Every row belongs to one group in each of 4 separate groupings. Each group adds its own fixed numbers to the row, and there is some noise. The rows also spread widely along 17 directions, which tell nothing about the answers.
In the rows, 128 means zero.
Some rows, each with its group in each grouping after it:
[147 113 142 143 112 115 127  86 142 127 147 131 141 117 153 148 119 102
  93 134 155 131 116 131 128 176 135 188 128 134  87  83 102 100  89 145
  77 110 130]
J_428 pulin J_504 Tunu
[ 95 151 131 144 133 122 113 100 120 140 139 131 153 148 132 115  81 128
 124 146 175 120 149 107 141 138 107 148 118 118 123 140 137 131 150 132
 129 147  91]
J_682 Misap J_78 Tunu
[151 121 166 111 113  65 111 125 133 166  82 110  84 102 168 107 113 138
 191  95 166 116 131 149 123 128 127 126 124 127 103  85 105  88 136 108
  34 115 149]
J_574 dap J_79 kesap
[110 155 132 137 120 104  94 135  95 107 114 103  69 132 120 150 148 122
 137 131 116  87 139 129 128  93 154 109 143 129 146 125 114 153 159 168
 127 126 161]
J_574 feke J_45 ser
[ 81 199 163 101 162 163 171 165 143 111 108  62 133 135 153 130 129 130
 136 182  95 122 123 126 126 106 123  96 103  84 149 162 114 164 124 119
 108 160 108]
J_428 Bamu J_79 kesap
[126 125 163 150 144 117  99 136 109 138 117 124 125 108 127 137 137  83
 193 147 113 107 122 133 145 151 127 120 138 106 170 110 125 148 134 115
  86 160 123]
J_682 pulin J_78 ser
[152 105 124 140 123 110 131 154 134 124 116 142 127 124 126 128 145 129
 178 139  81 151 141 129 136 145 126 109 122 135 133 149 122 141 106 109
 125 135 127]
J_574 Bamu J_22 kesap
[159 117 107 168  95 138 106 105 101 162 137 146 106 121  91 141  91 162
 132 113 130 110 143 113 138  88 170 118 128  96 113 145 144 125 162 141
 138 106 193]
J_682 feke J_504 kesap
[170 104 170 144 105  98  96 114 133 182 164 177 117 110 147 160  87 164
 208 131 143 153 151 128 131 195 119 141  99 116 115  96 112  45 125  70
  98 158 138]
J_428 Misap J_250 ser
[147  80  67 155 108 154 106 108 134 166 121 115 175 120  79 134  84 107
 129 153 116 169 115 137 137  96 137 104 160 129 114 114 151 141  85 119
 138 115 166]
J_428 dap J_45 ser
[140 132 114 113 161 122 175 163 132 129  74  97  89  95 146 116 161 144
 122 101  93 173 131 127 137  97 136 104  96 163 174 200 107 151 115 159
 124 121 147]
J_574 feke J_22 ser
[199  86 117 168 113 120 110 129 131 126 140 187 121 111 100 152 137 148
 151 103  69 139 130 116 130 145 141 150 134 140 130 136 137 123 117 115
 169 127 148]
J_428 Bamu J_250 ser
[153 111 130 168  86 117 109 126 145 102 122 166 118 167 105 129 119 127
 150 146 128 116 137 117 121 139 135 152 149 125  84 140  99 125  98 110
 145 120 138]
J_682 feke J_22 ser
[133 126 115 134 114 153 131 120 125 155 158 134 158 121 127 136  92 106
  67 145 176 126 115 120 126 142 127 154 143 101  97 112 122 105 133 146
 121 100 158]
J_682 feke J_78 Tunu
[130 119 153 135 153 156 152 114 109 152 123 106 139 105 134 114 124 123
 150 109 131 112 113 154 136 101 146  97 118  94 146 115 121 145 100 125
  68 126 153]
J_574 dap J_78 Tunu
[137 114 131 124  82 131 135 113  93 134 147 111 140 133 143 139 115 156
 142 127 112  95 131 134 139 122 161 114 100  83  84  84 132 125 112  88
  69 110 137]
J_574 Bamu J_250 Tunu
[133  94  96 131 106 135 143 116 111 130 159 109 157 121 134 128 174 110
 124 149 112 162 105 143 147 132 155 119 104  91 114 156 141 150 108 116
  79 101 127]
J_574 feke J_250 ser
[187 117 105 178 113  74  88  88 147 120  91 135 106  87 109 142 150 122
 164 118 131 128 121 126 125 110 131 157 152 157 137 145 136 146 117 139
 123  94 159]
J_682 feke J_22 ser
[148 137 145 135 112 171 162  95 120  83 103  91 127 124 133 165 109 152
  95 130 116 111 101 129 119 120 144 148  91 120 118 102 108 129  54 117
 114 110 141]
J_682 dap J_78 ser
[132 121 114 140 152 136 125 125  91 146 183 157 138 104 131 152 138 129
  91 114  98 142 140 120 152 155 144 129 103 119 154 142 153 139 167 171
 146 137 125]
J_682 dap J_79 ser
[126 150 126 129 138 152 187 133 136 150 164 118 167 120 144 137 139 151
 127 144 116 139 135 130 138 114 149  98  90  68 125 170 121 137 114 115
  91 117 136]
J_682 Misap J_250 ser
[127 129 128 122 139 102 115 150 121 114 105 138 120 117 124 137 154 131
 184 133 131 124 127 134 122 127  89  98 114 140 185 159 136 149 147  99
 142 150 113]
J_574 pulin J_79 ser
[ 98 139 168 152 187 156 182 140 161 176 168 175 150 139 143 118  94 113
 150 148 157 187 176 133 138 191 118 113 108 119 149 182  64 102  74 171
 119 182 137]
J_682 feke J_45 kesap
[124 125 115 113 114  94 156 130 154 129 156 155 151 135 143 130 146 121
 121 141 187 125 135 157 103 147 101 113 141 132 101 130  89 111  89 127
 102 100 149]
J_428 feke J_78 Tunu
[106 146 104 165 139 138 115  57 123 116 157 144 186 134 119 139 113 101
  95 157 186 121 125 113 138 134 105 161 119 116 142 154 156 163 123 149
 147 131  88]
J_682 feke J_250 ser
[160  83 117 118  68 118 150 159 132 141 155 143 151 137 132 145 137 144
 168 141  98 125 135 146 127 150 147  92 125  85  77  97 112 109  96  68
  79 102 157]
J_428 pulin J_45 kesap
[136 166 138 157 133 109  88 110 135  88 122 142 122 127 123 137 128 121
 112 142 151  97 120  98 119 131  98 183 142 126 129 144 154 150 173 142
 179 125  97]
J_574 dap J_79 kesap
[157  79  92  89 119 167 138 194 107 165 110 127 128  94 126 101 140 104
  92 103 115 173  78 117 139 114 122 127 118 102 142 181 159 120 201 114
 134 107 144]
J_428 Bamu J_45 kesap
[150 111 145 144 146 132 143 122 151 145 145 151 159 111 140 105 143 117
 156 124 146 152 111 133 132 149 114 147 122  97 130 161 127 120 123 105
  94 130 112]
J_682 Misap J_250 Tunu
[103 168 143 175 134 118  47  88 114 173 111 105 129 127  97 134  43 138
 202 173 154 115 155 104 145 102 117 115 143 103 147 116 174 140 175 117
 145 174 125]
J_574 dap J_45 kesap
[134 168 156 156 166 102 137 108 174 103 191 141 110 108 135 154 199 128
 129 146  97 136 135 152 108 142 149 134 154 111 133 154 115 142 116 185
 119 126 158]
J_428 feke J_250 kesap
[169 111 162 128 106 141 122 119 118 138 156 127  84 103 147 123 148 153
 105  92 139 136  89 130 128 130 167 174 101  76  93 146 130  86 179 125
  82  99 157]
J_428 dap J_45 Tunu
[135 123 124 113 130 135 181 171 149  95  42 105 110 141 135 124 114 126
 123 127 101 164 134 117 127 139 109 134 105 180 142 159  73 139  57 133
 141 142 120]
J_682 pulin J_79 kesap
[ 89 166 111  99 126 120 124 156 161  99 188 114 127 151 124 150 160 120
  73 186 128 144 120 148  93 129 121 114 167 115  86 129 128 118 152 157
 152 108 153]
J_574 Bamu J_504 kesap
[152 138 104 141 113 122 152 165 137 122 162 156 111 117 110 171 163 127
 108 146 135 135 136 136 113 124 143 105 133 116 119 184  87 124 121 167
 148  90 201]
J_682 dap J_45 ser
[144  82 115 117 126 121 105 118 125 102 138 151 135 112 119 113 193 109
 158 106 136 127  77 160 113 124  92 124 135 118 160 140 161 147 160  96
 119 120 113]
J_428 Misap J_79 kesap
[146 116 122 178  82 148  75  93  93 120 118  92 109 132  93 157  92 116
 148 165  81 122 120 108 153 128 179 150 123 101 102 109 142 146 122 128
 110 133 152]
J_682 Bamu J_79 kesap
[165 142 132 180 116  98  88  66 150 109 175 135 114  91 127 166 182 102
 128 157 154 134  94 132 121 143 153 191 128  99 113 171 133 128 140 156
  92  92 154]
J_428 Bamu J_504 ser
[167 116 150 128 142 120 151 159 162 165  78  97 127  80 149 113 141  99
 181 131 106 143 107 144 128 118 131 112 148 108 140 125 101 130  93 107
  57 120 166]
J_428 feke J_79 kesap

New rows. What belongs after each?
[105 107 121 137 119 115  53 108 115 179 148 148 134 151 107 105  62 100
 128 136 160 141 140 122 138 140 124 144 166 128  96  82 153  96 172 133
 132 153 122]
J_574 Bamu J_250 ser
[115 152  85 130 119 105  81 155 128 112 107  88 111 117 113 146 131 101
  97 178 112 150 123 103 129 121 111 146 165 162 139 149 148 153 170 163
 186 129 129]
J_428 feke J_45 Tunu
[ 88 114 127  96 115 149 157 132 115 117 188 138 152 153 138 139 154 108
 102 155 175 127 109 168 110 152 119  95 119  92 113 121 102 113 106 119
  91 118 142]
J_682 feke J_78 ser
[163  81  96 124 132 132 155 148 159  98 110 144 164 124 113 102 169 121
 104 103  92 131  96 143 112 110 110 135 167 139 121 125 146 158 104 108
 144  97 120]
J_682 pulin J_504 Tunu
[115  92 108 117 129 137 155 159  90 135 171 174 127 154 133 112 150 118
  78  95 109 132 149 131 145 142 150 107 118 128 118 146 110 132 143 167
 138 123 133]
J_574 feke J_22 ser
[118 130 139 110 124 159 169 150 128 143  93 111  87 161 122  99  72 194
 121  98 109 156 154 120 128  95 152 105  91 132 103 160 100 103 112 126
 134 139 152]
J_574 Bamu J_78 kesap
[160  91 113 115 130 141 149 143 129 131 156 176 137 119 138 115 154 142
  78  89 121 163 111 119 127 152 117 162 110 128 127 166 144 109 155 122
 160 117 110]
J_428 feke J_250 ser
[148  95  92 122 126 130 153 174 153 137 140 113 135 107 119 115 188  95
 126 150  89 197 102 148 131 126 144 106 144 109 118 190 123 137 128 137
 100  96 161]
J_682 Misap J_22 kesap
[ 98 173 144 139 157 108 117 149 153 139 187 134 138 122 127 165 143  87
 143 193 127 137 153 143 117 162 120 101 169 111 136 123 102 123 129 171
 125 149 157]
J_682 Misap J_250 kesap
[107 150 151 139 149 150 146 153 130 139 105 107 103 126 114 141 115  82
 147 149 128 117 136 146 123 111 149  89 152 116 146 132  64 140  87 179
  94 141 197]
J_682 Bamu J_45 kesap
[103 155 125 125 120 101 124 130 133 161 124 113 158 140 140 115  98 131
 161 151 149 105 153 123 135 104 122 102 135  93 109 117 133 133 143 101
  90 129 111]
J_682 Misap J_250 ser
[136  74 126 132  82 120 117 126  86 125 117 147 116 161 142  84 126 115
 119  85 131 103 123 112 154 136 155 164 118 102  81 120 130 132 156 116
  90 109  97]
J_574 feke J_45 kesap
[122 107 127 143 119 132  91 127 119 155 180 165 138 142 102 122 117 126
 152 146 140 133 129 139 127 132 128 108 149  88 111 125 156 116 169 116
 138 136 142]
J_574 dap J_504 kesap
[158 159 154 157  81 126 119 103  87  98 104 108  76 119 121 170 124 146
 121 116 145  39 117 107 131  93 170 153 107  91 117 121 104 140 146 133
  97  92 177]
J_428 pulin J_78 Tunu
[ 76 130 102 114 116 152 133 159 102  84 195 135 138 168 119 147 174  71
  49 171 129 133 118 128 133 162 134 130 137 106 113 153 119 152 156 182
 152 119 121]
J_574 pulin J_45 kesap
[128 125 112 131 122 139 141 161 120 133 141 127 125 136 129 118 126 112
  64 132  97 143 132 107 143 128 157 148 140 113  88 141 127 133 154 169
 142 106 131]
J_574 dap J_504 kesap
[134 143 133 106 143 166 158 128 163 124  77 108 147 114 132 126  92 125
 100 139 174 154  93 124 102 120  75 146 127 136 144 136 121 113  96 109
 149 129 131]
J_682 feke J_250 kesap
[143 136 149 134 168 112 106  90 153 125 102  89 139  77 155 118 138  86
 100 120 128 143  89 126 131 148 112 195 152 139 142  86 163 134 137 150
  92 119  98]
J_574 pulin J_78 kesap
[ 81 141 119 119 104 109 129 106 108 122 168  96 103 160 136 141 120 156
 106 153 125 143 162 140 135 136 163 110 108 136  93 126 107 123 115 165
 103 134 139]
J_428 feke J_78 Tunu
[137 125  91  96 107 110 159 197 143 122 149 132 135 135 136 129 152 157
  97 141  62 146 145 124 122 127 136 105 140 120  87 142 139 129 150 123
 152 101 135]
J_682 Bamu J_504 kesap
[155 107  89 115 104 165 176 198 123 138 122 151 154 132 107 139 112 135
  87 122  96 125 135 109 130 116 128 101 135 109 116 141 121 132 129 117
 170 101 164]
J_682 pulin J_45 kesap
[107 142 154 157 141 136  74 124 102 136  92  86 108 121 124 125 103  44
 134 166 113 116 116 110 157 146 145 161 162 118 145  96 120 156 146 174
 100 162 124]
J_682 feke J_79 kesap
[148 149 116 169 131 156 156 119 150 121 105 128 164 127 101 144  99 135
 140 156 128 113 134 114 122 101 118 114 139 112 138 147 120 160  71 118
 157 116 157]
J_574 feke J_78 kesap
[170  96 194 102 152 126 160 144  96 132  80 157  70 107 177  90 131 173
 142   4  86 105 130 119 139 142 137 161  79 136 154 103 117  97 157 116
  92 150  96]
J_682 Misap J_250 kesap
[104 132 109 126 107 175 124 129 114 102 152 135 140 162  93 143 112 119
  94 164 161 130 107 127 115 118 112 122 127 110 122 160 126 132 130 128
 169 134 143]
J_682 Bamu J_250 Tunu
[114 151 111 127 158 113 153 151 153  89  70 129 147 136 127 125 123 118
 123 147 133 134 137 117 116 119  68 127 135 190 168 168 111 173  86 141
 189 150  88]
J_428 dap J_504 Tunu
[156 136 144 152 145  87  67  95 115 145 145 145  88  68 133 156 155 113
 149 119 173 129 108 132 124 152 116 163 130 131 174 141 150 106 192 153
 115 124 156]
J_682 feke J_78 ser
[141 108 115 151 114 143 160  86 101 145 128 116 173 111 132 162  95 147
 169 128 118 111 151 139 145 130 136  90  89 120 143  92 115 144  46 108
  83 129 143]
J_682 Misap J_45 Tunu
[159 101  78 136  82 109 120 101 100  72 145 130 155 110 111 175 170 126
 105 136 121  87 101 149 114 123 121 123 139 136 119  89 154 163  98 118
 133  73 146]
J_682 dap J_78 Tunu
[169 106  84 145 116 155 136 145 128 117  77 127 124 118 101 114 119 108
  64 106 130 147  96 100 133  88 131 163 136 144 119 177 125 148 130 150
 171  87 149]
J_574 dap J_79 ser
[ 89 165 126 123 160 134 139 122 123 128 128  96 135 128 128 122 121 135
 117 140 124 115 141 134 128  93 127  92 138 114 150 131 144 162 138 153
 131 134 133]
J_574 feke J_78 kesap
[188 131 107 142  98  44 113 156 110 141  68 133  89  79 143 151 149 107
 133  92 123  81 146 100 143 118 145 151 144 151 131 123 110 138 161 156
  99  79 160]
J_682 pulin J_250 ser
[134 133 145  99 151 109 123 149 162 154 125 109 100 110 134 104 136 137
 129 105 100 141 122 159 103  98 140 106 178 123 105  86 133 102 145 141
  98 118 170]
J_574 Bamu J_250 kesap
[206  77 104 180 103 118 148 115 158 102  92 142 155 106 121 132 153 113
 150 119  74 140 117 119 137 146 144 171 144 137 106 131 118 160  47 115
 115  90 132]
J_682 feke J_45 kesap
[118  93  91 141 106 129 115 134 135  98 106 117 125 183  87 100 102 148
 109 129  75 161 144 121 133 113 142 133 157 169  86 125 136 148  99 128
 176 133 112]
J_574 pulin J_78 Tunu
[139 122 173 120 163 165 162 148 133 123 100 142 123 116 149 108 137 112
 126 101 151 125  96 130 120 140 105 147 111 111 166 150 103 119 118 113
 113 142 118]
J_682 feke J_78 ser
[152 111 103 130  96 125 120 174 104  91 124 160 117 138  98 160 139 142
 122 128  89  90 130 118 117 124 118 113 147 142 136 118 132 145 146 113
 191 121 149]
J_682 pulin J_504 Tunu
[ 70 164 134 106 173 141 142 125 129 150 134 121 164 150 139 105  70 134
  77 123 145 116 155 127 128 112 107 112 142 132 128  97 143 134 139 154
 146 153  95]
J_682 dap J_78 ser
[130 101 107  82 133 169 176 172 141 123 137 109 130 125 120 104 175 101
  55 107 106 143  84 166 103  88 148  98 171 102 106 120 117 131 123 153
 107  82 184]
J_682 feke J_250 kesap
[137 102 104 125 142 140 136 149 118 111  92 146 101 139  95  98 144 141
 102  68  98 124 122 128 126  77 135 116 140 152 152 163 135 159 153 151
 167 123 139]
J_682 pulin J_79 ser
[125  99  60 158 102 123  88  99  94 125 128 129 171 135  76 137 121  87
 109 138 116  99 126 125 147  88 143 113 172 126 129 101 171 186 133 143
 144 107 136]
J_682 pulin J_250 ser
[149 130 125 114 112  75 121 175 116 139 151 138 111 112 148 142 151 151
 139 120  68 110 160 130 133 145 148 106 139 116 102  99 142 125 172 131
 118 113 138]
J_682 dap J_79 kesap
[124 142 154 161 127 155 116 126 135 137 100 114 119 148 104 137  59 137
 172 161 119 133 146 113 132 127 126 125 128 128 129 124  94 121  92 118
 140 169 143]
J_682 Misap J_79 Tunu
[119 134 124 150  75 105  76  74  56 104 138 115 104 147 124 149 104 156
 113 117 121  77 146  97 160 130 164 168  92 115 105  99 166 147 183 136
 119 130  96]
J_682 pulin J_250 Tunu
[ 97 146 131  87 140 128 127 156 125 156  98  76 149 113 152 117  97 121
 145 161 134 141 120 130 132 125  92 104 120 124 148 114 143 129 139  94
 104 153 104]
J_428 Bamu J_78 Tunu
[120 115 115 124 152 182 178 138 154 132 138 129 181 147  99  95 130 131
 125 122  96 126 115 156 115  72 132  72 160  82 124 128 138 159  93 110
 125 123 147]
J_682 Misap J_250 kesap
[192  90 112 116  73 115 136 123 120 135 101 114 117  88 163 146 116 147
 105 115 131 177  98  99 143 178 128 199  61 135  96 147 133  83 128  94
  95  91 116]
J_428 Bamu J_78 kesap
[118 142 118 111 120 107 140 156 161 161 118 168 140 154 112 135  73 154
 144 136 180 128 166 132 100 114  86  84 149 150 119 127  93  92 108 108
 159 138 162]
J_428 pulin J_250 ser
[107 126  95 139 135 135  88 137 145 106 118 121 134 148  76 107 144  85
 127 160 109 131 105 138 115  80 116 107 193 128 137 153 158 176 151 143
 169 132 137]
J_428 Bamu J_22 kesap
[154  81 128 125 132 164 153 100 120 104 113 120 124 119 119 124 148 154
 125  87  82 154  96 151 130 115 144 126  96 135 145 127 140 136  87 107
 108 126 130]
J_682 pulin J_22 ser
[158 107 135 102 143  87 118 193 148 152  81 111  67  99 131  91 161 149
 179  75  48 145 131 145 120  88 142  95 169 142 140 125 134 123 173 124
 109 126 158]
J_428 Misap J_45 kesap
[137 150  84 114 103  70  95 153 186 106  88  69 107 112 102 144 154 147
 165 180  98 165 119 151  92  77 108  91 185 158 109 132 149 144 118 114
 148  98 167]
J_428 dap J_45 kesap
